There are 10 hidden switches. A switch that is on adds its own fixed numbers to the row, and there is some noise. The rows also spread widely along 15 directions, which tell nothing about the answers.
Some rows, each with its switches (1 for on, 0 for off) after it:
[-35, 6, -26, 6, -16, -10, -6, -12, 13, -2, 16, -13, -26, -29, -1, 39, 55, 17, -28, 5, -12, -15, 30, -9, -12, -18, -4, -34, -22]
1 0 1 0 0 0 1 1 0 1
[18, -24, -3, 13, -18, -5, -33, 18, -6, 5, -4, 2, -4, -18, -30, 20, 15, 16, 49, 32, 4, -27, 49, -28, 5, -16, -28, -12, -7]
1 1 1 1 1 1 0 0 1 1
[-7, -6, 13, -1, -3, 9, -4, -13, 3, 2, 15, 28, 40, -6, -1, -3, -45, -17, -10, -11, 13, -9, -11, 22, 13, 3, -14, -33, 9]
0 1 1 0 0 1 1 1 0 1
[-1, 26, -25, -9, 7, 17, 12, -22, -3, -10, -25, -22, 24, -20, 13, 37, 36, 11, -1, -23, 26, -16, -33, 34, 27, -9, -22, -24, 6]
0 1 1 0 0 0 0 0 1 1
[3, -2, -3, -3, -19, 27, -1, -15, 0, -13, 35, 10, 1, -34, 14, 28, -6, 10, 3, -1, 0, 0, -9, 1, 5, -14, -28, -34, -1]
0 1 1 0 1 0 0 0 1 1
[-1, -28, 22, 2, -26, -30, -45, 20, 20, 9, -13, 7, 8, -18, 4, 17, 4, -9, 33, 1, 5, 14, 34, -6, 3, -21, -3, -11, -15]
1 0 0 0 1 0 1 0 1 0
[-16, 2, 8, -5, -10, 2, 0, -14, 14, 7, -4, -15, 0, -30, -6, 8, 17, -1, -15, -8, 4, -30, 12, 0, -3, -4, -28, -23, -1]
1 0 1 0 1 0 0 0 1 0
[-21, -13, 16, -15, -12, -10, 3, 18, 10, 11, -16, -16, 33, -18, 7, -19, 9, -1, 5, -15, 14, -25, 4, -10, 8, 7, -12, 1, 6]
0 0 1 0 0 0 0 0 0 0
[8, -1, 0, 6, 0, -28, -43, 24, 15, -17, -2, -5, -5, -6, -2, 5, 12, 25, -15, 0, 6, -16, 47, -10, -15, 2, 4, -3, -14]
0 1 0 0 0 0 1 0 1 1
[-46, 13, 39, -26, -37, 6, -4, -2, 17, 10, -1, -16, -12, -11, 2, 25, 3, -19, -15, -22, -3, 13, -32, -2, -9, -42, 1, -14, -9]
0 0 1 0 1 0 0 0 1 0
[-8, -32, 36, 8, -37, -3, -40, -13, -13, 1, -19, -10, 14, -9, -25, 7, 8, -22, 12, -7, -5, -23, 16, -19, 25, -8, -2, -5, 32]
0 0 0 1 0 0 0 1 1 0
[-24, -6, -26, -1, -25, 14, 7, -19, -14, 2, 7, 4, -38, -7, 15, 15, 55, 21, 5, 27, -23, -13, 17, -29, -7, -21, 7, -4, -11]
0 0 0 1 1 0 0 1 1 1
[2, 0, 16, -4, 1, 8, -35, 20, 6, -24, -10, -4, -4, -16, 7, 8, 4, 6, -12, -27, 17, -16, 11, 9, 9, 1, -17, -4, 9]
0 0 1 0 0 0 0 1 1 0
[-28, -32, -26, -4, -6, -30, -35, -23, -7, 24, 10, 32, 56, 13, 14, -49, -24, -9, 13, -5, -17, -18, 18, 4, 11, 3, 19, 1, -13]
0 1 0 0 0 0 0 0 1 1
[-8, -27, -28, 5, 3, 4, 0, -32, 4, 17, 12, 45, -15, 5, 44, -10, 32, 12, -7, 16, 9, -33, 9, 23, 15, 21, 3, -23, -14]
1 0 1 1 0 1 0 1 1 1
[6, 6, -22, -6, -12, 0, -18, -10, 1, -3, 35, 4, 39, -6, -20, 18, -24, 13, 9, -11, 6, -38, -18, 13, 9, -15, -40, -16, -19]
0 1 1 0 1 0 1 0 0 1
[21, -14, 13, 0, 0, -6, -18, -13, 36, -1, 10, 5, 26, -50, 26, -7, -18, -7, 9, -13, 19, -16, 20, -6, -9, -3, -35, -12, -21]
1 1 1 0 0 0 1 1 1 0
[-23, 21, 29, -14, -13, 3, -22, -2, 25, 3, -16, -12, -33, -10, -14, 28, 11, -18, -5, -16, 5, -15, 3, -1, -4, -37, -5, 2, -10]
0 1 0 0 0 0 0 0 1 1
[31, -18, 9, 36, -13, -31, -38, -26, 24, -14, 15, 5, 14, -15, -11, 9, 17, -3, -5, 15, -1, -31, 37, -7, -1, 20, 2, -13, 2]
0 1 0 1 1 0 0 0 0 1
[5, -4, 18, -8, 1, -24, -31, 4, 22, 2, -23, 29, 19, 13, 20, -17, -26, -23, 36, -5, 4, 9, -7, 7, -1, -24, 19, 33, -20]
0 1 1 0 0 0 1 0 0 0
[-14, -15, 22, 17, -7, -14, -10, -18, 33, 6, 17, 30, -11, -4, 1, -3, 4, -22, -7, 19, -7, 2, 26, 3, -14, 5, 25, -27, -3]
0 0 0 1 1 0 1 0 1 1
[-35, -17, 27, -16, -15, -3, -12, 0, -9, 16, -32, 4, -17, -1, 3, -9, 13, -11, 6, 1, -8, -11, 15, -18, 2, -21, 6, 11, 8]
0 0 1 0 0 0 1 0 1 1
[0, 11, 19, -5, -32, 4, 5, -7, -16, -26, 14, -32, 6, -3, -19, 0, 1, 24, -27, 16, -13, -12, -14, -45, -28, -9, 11, -1, 23]
0 1 1 1 0 0 0 0 1 1
[-50, 9, 48, -41, -32, 12, 3, -1, 2, 29, -18, 23, -21, 22, 5, -6, -37, -34, -8, -9, -3, 12, -29, 2, -9, -41, 8, -6, -1]
1 0 0 0 0 0 0 0 1 0
[-19, -5, 7, -5, -21, -5, -7, -40, -4, 7, -19, -2, -7, -6, 25, -6, 29, -8, -14, 2, -14, -22, 1, -19, -2, -12, 9, 10, 1]
0 1 1 1 0 0 0 0 0 0
[-17, -26, 26, -4, -9, -18, -27, 20, 41, 26, -1, 16, -3, -24, 10, -9, -3, -6, 8, 2, 21, -15, 53, -9, -11, 0, -9, -32, -24]
1 1 0 1 0 0 1 1 1 1
[5, -7, 21, 8, 1, -29, -22, -10, 22, 7, -60, 2, 3, -28, 27, 6, 22, -30, 16, 0, 7, 15, 43, -3, -1, -17, -1, 0, -5]
1 0 0 0 0 0 1 0 0 0
[-42, -16, -29, -13, -3, 1, -13, -23, -16, 23, -11, -2, 39, -25, 18, -25, 7, -4, 0, -16, -12, -16, 29, -9, 6, -15, -22, -26, -7]
0 0 1 1 0 0 1 0 1 0
[-28, -14, 21, -9, -19, -3, -10, -19, -22, 14, -21, 10, 14, 8, 5, -8, -7, 2, -26, 3, -2, -11, 9, -2, 0, 3, 0, -33, 14]
0 1 1 1 1 0 1 1 1 1
[-19, -22, 17, -18, -16, 13, -18, 22, 18, 3, 6, -17, 15, -37, 11, 5, 15, -1, 17, -35, 21, -21, -1, -4, 24, -10, -24, -3, 7]
0 0 0 0 0 0 0 0 1 1

New rows. What belongs after each?
[-24, -2, 7, -13, -15, 0, -7, -19, 3, 10, -13, 2, 5, -3, 20, -7, 9, -8, -19, -10, 1, -7, -1, 4, 1, -8, 1, -19, 4]
1 0 0 1 0 0 0 0 1 0
[-20, -17, 13, -18, -16, -50, -31, -14, -5, 40, -46, 14, 21, 34, 19, -35, -8, 4, -15, 8, 2, -21, 21, 0, -17, -1, 10, -4, -26]
1 1 1 1 1 0 1 0 1 0
[13, -15, 5, 17, -1, -3, -23, -24, 32, -12, -7, 4, -16, -36, 24, 17, 44, -12, 21, -5, 4, -17, 10, 4, 11, -7, -4, 15, -13]
0 0 1 0 1 0 0 1 1 0
[-29, -16, 7, -16, -32, -8, -21, -2, -14, 26, -7, -5, 14, -22, -11, -8, -14, -14, 13, -4, -16, -24, 39, -36, -1, -32, -36, -4, -10]
0 0 0 0 0 0 1 0 0 0
[9, -23, 20, 19, -9, -14, -63, 15, 14, -20, -11, 7, -7, -34, 15, 26, 18, -1, 0, -8, 12, 6, 62, -8, 4, -6, -9, -26, -1]
0 1 1 1 0 0 1 1 0 1
[7, -37, 32, 7, -19, -18, -27, 11, -10, 4, -4, 31, -1, -1, -4, -21, -25, -3, 16, 28, -4, -10, 45, -27, -8, 5, 0, -2, 6]
0 0 1 0 0 0 1 1 1 1
[15, 9, 18, 14, -2, -22, -17, -12, 12, -10, -16, -12, 28, -4, -23, -3, -7, -11, 6, 10, 1, -8, 10, -12, -23, -14, -1, 1, -6]
0 0 1 1 1 0 1 1 1 1
[18, -13, -7, 7, -1, -6, -26, -39, -5, -8, -24, -7, 33, -32, 43, -5, 21, 3, -8, -13, 12, -16, 18, -2, 8, 4, -19, -11, 0]
0 1 1 1 0 0 0 1 1 1
[-12, -2, -2, -13, -14, 13, 29, -10, -35, -8, -7, 16, 25, 10, 33, -25, -13, 16, -31, 15, -5, 12, -5, -17, -10, 11, 9, -22, 26]
0 0 0 1 0 0 1 1 0 1
[-1, -9, 1, 10, -7, 3, -12, -23, -1, -11, 20, 10, 13, -13, 7, -7, -9, -1, -19, 5, -10, -4, 16, -11, -13, -3, -2, -19, 3]
0 0 0 1 1 1 1 1 1 1
[17, -24, 34, 7, -32, -12, -51, -11, -6, -22, 8, -13, 28, -19, 3, 6, -15, -7, -15, -16, 0, -3, 13, -18, 3, -10, -9, -11, 22]
0 0 0 1 0 0 1 0 1 1
[-17, -12, 19, -11, -11, 5, 8, -8, 2, 11, -6, 10, 4, 5, 18, -14, 3, -1, -25, -7, 14, -26, -9, 9, 9, 16, 3, -11, 11]
0 0 0 0 0 1 0 1 1 1
[18, -9, 6, -5, -17, 16, -28, 0, 7, -7, 7, 30, -3, -6, 14, 21, -17, -9, 45, 4, 5, 12, -3, 0, 12, -34, -7, -1, -10]
0 1 0 1 0 0 1 0 1 0
[10, -10, 7, -6, -6, -1, 10, -28, 9, 5, -12, 24, 12, -5, 42, -2, 5, -9, 0, -6, 15, -17, -17, 20, 19, 9, -9, -2, 3]
0 0 0 0 0 0 1 0 0 0
[-23, -14, 26, 12, -32, -18, -17, 13, 22, 9, 26, 20, -8, 22, -40, 13, 3, -8, 10, 26, -5, -10, 7, -3, -6, -3, 31, -25, -5]
0 0 0 1 1 0 0 1 1 1
[-24, -28, 51, -8, -30, -28, -5, -16, 24, 47, -7, 23, -18, -6, 5, -18, -10, -26, -5, 22, 0, -31, 37, -19, -17, 0, -6, -17, -20]
0 0 1 0 0 0 1 0 1 0
[0, -2, 3, -15, -6, -15, -5, 4, 15, 6, 7, 2, 7, 4, 9, -14, -4, 15, -14, -3, 12, -31, -2, 1, -11, 3, -7, 2, -13]
1 0 0 0 0 0 1 0 1 1
[-15, -7, 38, -15, -33, 5, -4, -31, -1, 5, 19, 16, 13, 1, 13, -22, -40, -19, -26, -1, -9, -6, -21, -18, -16, -12, 0, -10, 13]
1 1 1 1 0 0 0 0 0 1
[-7, 9, -46, 2, 0, 19, -4, -29, -23, -26, 24, -9, 30, -23, 0, -3, 9, 16, -24, -18, -19, -31, 3, -4, 13, 2, -23, -8, 19]
0 0 0 0 0 0 0 0 0 0
[15, 0, -9, -7, -16, 1, 10, -24, -4, 2, -1, 15, 2, -1, 27, 1, 4, 8, -3, 15, 2, -17, -2, -8, -5, -7, -17, -8, -6]
1 0 0 1 0 0 1 0 0 0
[30, -33, 59, 5, -27, -33, -44, 14, 21, -4, -18, -11, 8, -17, 17, -12, -9, 4, -6, 6, 17, -10, 33, -35, -20, 6, 1, 6, 3]
1 1 1 1 0 1 1 0 1 0
[-40, -18, 28, -7, -21, 20, -10, -29, -8, 30, -3, 32, 8, -20, -1, 10, -27, -42, 4, -2, -5, 11, 17, 10, 12, -26, -27, -61, 9]
0 0 1 1 1 0 1 0 1 1
[33, -16, 25, 12, 9, -7, 6, 12, 35, 0, 12, 44, 12, 0, 7, -21, -29, -11, 28, 30, 24, -5, 18, 5, -9, 22, 3, -15, 0]
0 0 0 1 0 0 1 0 1 1
[13, -10, 1, 20, -6, -10, 7, -40, 18, 20, -4, 23, 21, -16, 9, 15, 8, -20, 17, 24, 9, -9, 13, 16, 5, 1, -14, -41, -14]
0 0 1 1 1 1 1 0 1 0
[24, 5, 5, 4, -13, -21, -12, -5, 24, 5, 0, -11, 0, -17, 7, 18, 24, 15, -9, 11, 28, -34, 19, -1, -16, 0, -29, -25, -29]
1 0 1 1 0 0 0 1 1 1
[8, -5, 47, -13, -23, 8, 20, -11, 37, -5, 25, 1, 2, -13, 29, -10, -14, 5, -34, -5, 21, -19, -26, -13, -20, 19, 4, -14, 4]
0 1 0 1 0 0 1 1 1 0
[1, -19, 41, -8, -33, -17, -22, 2, 8, 9, -10, -23, 55, -20, -10, -18, -28, -7, -2, -10, 10, -12, 10, -24, -9, 0, -17, -22, 14]
1 1 0 1 1 0 0 0 1 0
[-20, -5, 15, 9, 4, -19, -7, -12, 37, 2, 2, 14, 8, -14, 11, -7, 4, -20, -20, -8, 2, -4, 19, 12, -10, 6, 10, -16, -9]
0 0 0 0 1 0 1 1 0 1
[-16, -15, 7, -3, -15, -9, -41, -34, -16, 2, 9, 43, 20, 40, 4, -18, -33, -10, -29, -11, -10, -28, -17, 24, 15, 6, 15, -7, 7]
0 1 1 1 0 0 1 1 0 0
[35, 9, 9, 6, 5, -7, 17, -25, 31, -8, 11, -23, 37, -20, 12, -12, 1, 16, -44, -10, 34, -63, -4, -1, -13, 36, -31, -12, -2]
0 1 0 1 0 1 1 1 0 1
[-50, -2, -21, -37, -20, 18, -3, 37, -41, 14, -25, -9, 8, 25, 0, -4, 15, 35, 5, -5, 3, -12, -6, -14, 11, -22, 5, -4, 4]
0 1 0 1 0 1 0 1 1 1
[5, -33, 10, 4, -28, -10, -25, -11, 0, -1, 3, 21, -7, -25, 30, 1, 6, -5, 12, 10, -14, 2, 33, -25, 3, -10, -5, -1, 1]
1 0 0 0 0 0 1 0 0 0
[27, -17, -13, 9, 0, -1, -30, 4, -1, -29, 29, 17, 6, -23, 28, -15, -2, 20, -15, -5, 1, -25, 37, -10, 3, 20, -20, 1, 8]
0 0 0 0 0 0 0 0 0 1
[-4, 7, 3, 8, -30, -16, -31, 2, 10, -14, 9, -23, -9, -15, 9, 41, 39, 15, -25, -2, 2, 0, 13, -12, -15, -24, -4, -19, -23]
0 0 1 1 1 1 0 1 0 1
[21, -12, 24, 6, -33, -24, -8, -39, 6, 19, -1, 1, 46, -15, -1, -1, -21, -27, 15, 11, 9, -25, -1, -16, -5, -18, -31, -12, -16]
0 0 1 1 0 0 1 1 0 1
[0, 0, 0, -12, -9, 8, -4, -29, -2, -6, -4, 16, -4, -2, 41, -14, -1, 5, -19, -7, -3, -13, -9, -2, -3, 0, 6, 9, -3]
0 1 0 0 0 0 0 1 1 0
[0, 0, 11, -7, -4, -15, -35, 5, 15, 2, -17, 15, -1, 3, 10, 0, -18, -3, -1, -4, 2, 5, 18, 4, -13, -20, 1, 0, -18]
1 1 0 0 1 1 1 0 1 0
[6, 11, 12, 0, -29, -21, 0, -33, 25, 16, 0, -10, -1, -16, 6, 25, 16, -13, 6, 19, 1, -10, 1, -16, -24, -35, -11, -14, -38]
0 0 1 1 0 0 1 0 1 0
[-9, -24, 13, -8, -37, -13, -38, -7, -8, 5, 10, 0, 4, 0, 21, 3, 10, 19, -13, -3, 1, -20, 9, -16, -4, -8, -6, -11, -14]
0 1 1 1 1 0 0 1 1 1
[14, 3, -8, 4, 1, -15, -11, -18, 23, -1, -10, -3, 6, -35, 44, -7, 21, 3, -19, 1, 11, -4, 41, -7, -22, 0, -19, -24, -21]
1 0 0 1 0 0 0 0 1 0
[-34, -4, 5, -18, -15, 19, 10, -12, 2, 17, 1, 12, 15, 4, -8, 7, -5, -9, 24, -2, 3, -10, -31, 6, 9, -26, -2, -15, -4]
0 1 1 1 1 0 1 1 1 1
[13, -13, 16, -1, -28, -34, -33, -21, -1, -4, 4, 40, -4, 41, 24, -19, -17, -7, 8, 20, -17, 0, -15, -11, -9, -12, 45, 43, -12]
0 1 0 0 0 0 0 0 0 1
[-30, -22, 18, -28, -37, 4, -11, 3, -4, 26, -10, -5, -11, -13, 24, 4, 11, 9, -9, -10, 6, -21, 7, -16, 8, -13, -14, -13, -4]
1 1 0 0 0 1 0 0 1 0
[-6, -6, 17, -3, -20, 3, -26, -24, 29, 9, 37, 31, -32, -1, 3, 16, -10, -7, -1, 7, 0, -28, 2, 1, -14, -24, -12, -13, -34]
0 1 1 1 1 0 1 1 1 1
[-10, -13, 28, -14, -33, -12, -25, -6, -6, 16, 9, 23, 4, 20, 9, -3, -28, -1, -21, 2, 5, -11, 5, 1, -10, -8, -9, -26, -13]
0 0 0 1 1 0 1 1 1 1
[-1, 3, 21, -1, -30, -5, -25, -35, -9, -19, -4, -33, 13, -20, -5, 13, 14, -10, -19, -22, -15, -23, -21, -20, 0, -28, -15, 23, 14]
0 0 1 0 1 0 0 0 0 1
[26, -3, 17, 15, -33, -32, -55, -51, -2, 1, -7, 20, 6, 10, 8, 36, -4, -27, 4, 2, 2, -6, -12, 23, 11, -33, -4, -5, -23]
0 0 1 0 0 0 0 1 1 1
[29, -16, 12, -3, -23, -11, -28, -11, 6, -11, 27, 9, 33, -11, 19, -15, -37, 6, -7, -3, 1, -6, 4, -13, -17, -5, -21, -10, -8]
1 0 0 1 1 0 1 0 1 0
[-23, -6, 8, -3, -23, -9, -10, 3, -16, 3, -35, -21, 13, 3, -10, 35, 35, 5, -8, -5, 8, -3, -3, 9, 22, -11, 9, -24, 20]
0 0 0 0 0 1 1 0 1 1
[-10, -1, 27, 2, -19, -4, -31, -7, 13, -19, 5, -30, 3, -15, -23, 16, 16, -4, -20, -22, -1, -34, -5, -15, -4, -17, -13, 8, 7]
0 0 1 1 1 0 1 1 0 1
[-26, -5, 20, -2, -30, -20, -30, -35, -5, 27, -15, -3, 20, -13, -23, -2, -25, -28, -19, -3, -15, -20, 37, -13, -8, -20, -17, -34, 0]
1 1 0 0 0 0 0 0 1 0
[-4, -18, 5, 12, -7, -9, -49, -19, 15, -1, -4, -5, -18, -14, -6, 15, 32, 1, -8, -9, -4, -43, 31, -3, 6, -8, -8, 1, -8]
0 1 1 1 1 1 1 0 1 0
[-29, -2, -1, -6, -5, 3, 0, -19, 20, 22, 20, 21, 0, -28, 23, 1, -12, -9, -26, -6, 1, -9, 27, 7, -16, -8, -28, -47, -34]
0 0 1 0 1 1 1 1 1 0
[-38, -28, 10, -7, -30, -11, -9, -20, 4, 11, -6, 6, -13, -13, 29, -11, 27, -1, -12, 1, -23, -11, 21, -31, -3, -6, 25, 8, -3]
0 1 0 0 0 0 1 1 0 0
[2, -1, 35, -7, -5, 6, -2, -1, 10, -13, -4, 11, 8, -11, 15, -21, -27, -10, -17, -9, 8, 1, -8, -2, -12, 4, 0, -4, 16]
1 0 1 0 0 0 0 1 1 0
[-3, -1, 16, -2, -10, 13, -9, 12, -7, 3, -31, -3, -12, -13, -4, 27, 27, 7, -6, 2, 26, -23, 25, 8, 16, 6, -28, -40, 13]
0 0 1 1 0 0 0 1 1 0
[-28, -3, 8, 0, -5, 8, 2, -1, 1, 8, -28, -2, -1, -16, -2, 12, 33, -10, 0, 0, 11, -16, 20, 2, 15, -3, -10, -27, 13]
0 0 1 1 0 0 0 1 0 1
[-3, -18, 1, -7, -17, -21, -40, -12, -6, 5, -22, -8, 41, -14, 19, -16, -6, 2, -7, -24, 6, -17, 15, -2, 8, -4, -10, -3, -2]
1 1 0 0 0 0 0 1 1 0
[23, 7, -4, 7, 0, -5, 6, 15, 14, -18, 34, -3, 32, -1, -17, -8, -23, 33, -33, 11, 20, -38, 10, -8, -20, 30, -14, -29, 3]
1 1 0 1 0 1 1 1 0 1
[9, -6, -23, 9, 0, -22, -16, -7, 16, 6, 7, 31, 10, 7, 7, 8, 8, 12, 18, 22, 8, -14, 18, 15, -2, -1, -2, -21, -25]
1 1 1 1 1 0 1 0 0 1
[-18, -5, 2, -9, -16, -15, -19, 3, 13, 13, -10, 7, -16, 1, 1, 26, 22, 8, 3, 4, 7, -11, 14, 7, 3, -17, 4, -18, -15]
1 1 0 0 0 0 1 0 1 1
[-8, -15, 30, -25, -2, 26, -29, 21, 11, -2, 10, 0, -12, -23, 11, -30, -29, 5, -20, -33, 12, -40, 20, -20, -12, -8, -46, 8, 0]
1 0 0 1 1 1 1 1 1 0
[1, -4, -6, -8, -22, -3, -36, 3, -12, -21, 10, -5, 21, -13, 15, 9, -10, 22, -14, -15, -2, 9, 4, -8, -5, -16, -8, -15, -3]
1 1 0 0 1 0 0 1 1 1
[28, 9, 8, 8, 17, -37, -10, -2, 46, -8, -16, 4, 6, 11, 11, -4, 17, 7, -17, 0, 27, -27, 1, 28, -11, 24, 15, 6, -16]
1 0 0 0 0 0 1 0 1 0
[-28, -2, 6, -20, -5, 36, 7, -35, -30, 21, -35, -7, 34, -22, -22, -15, -20, -28, 25, -13, -2, -31, -10, -10, 21, -31, -42, -9, 33]
1 1 1 1 0 0 0 0 1 1
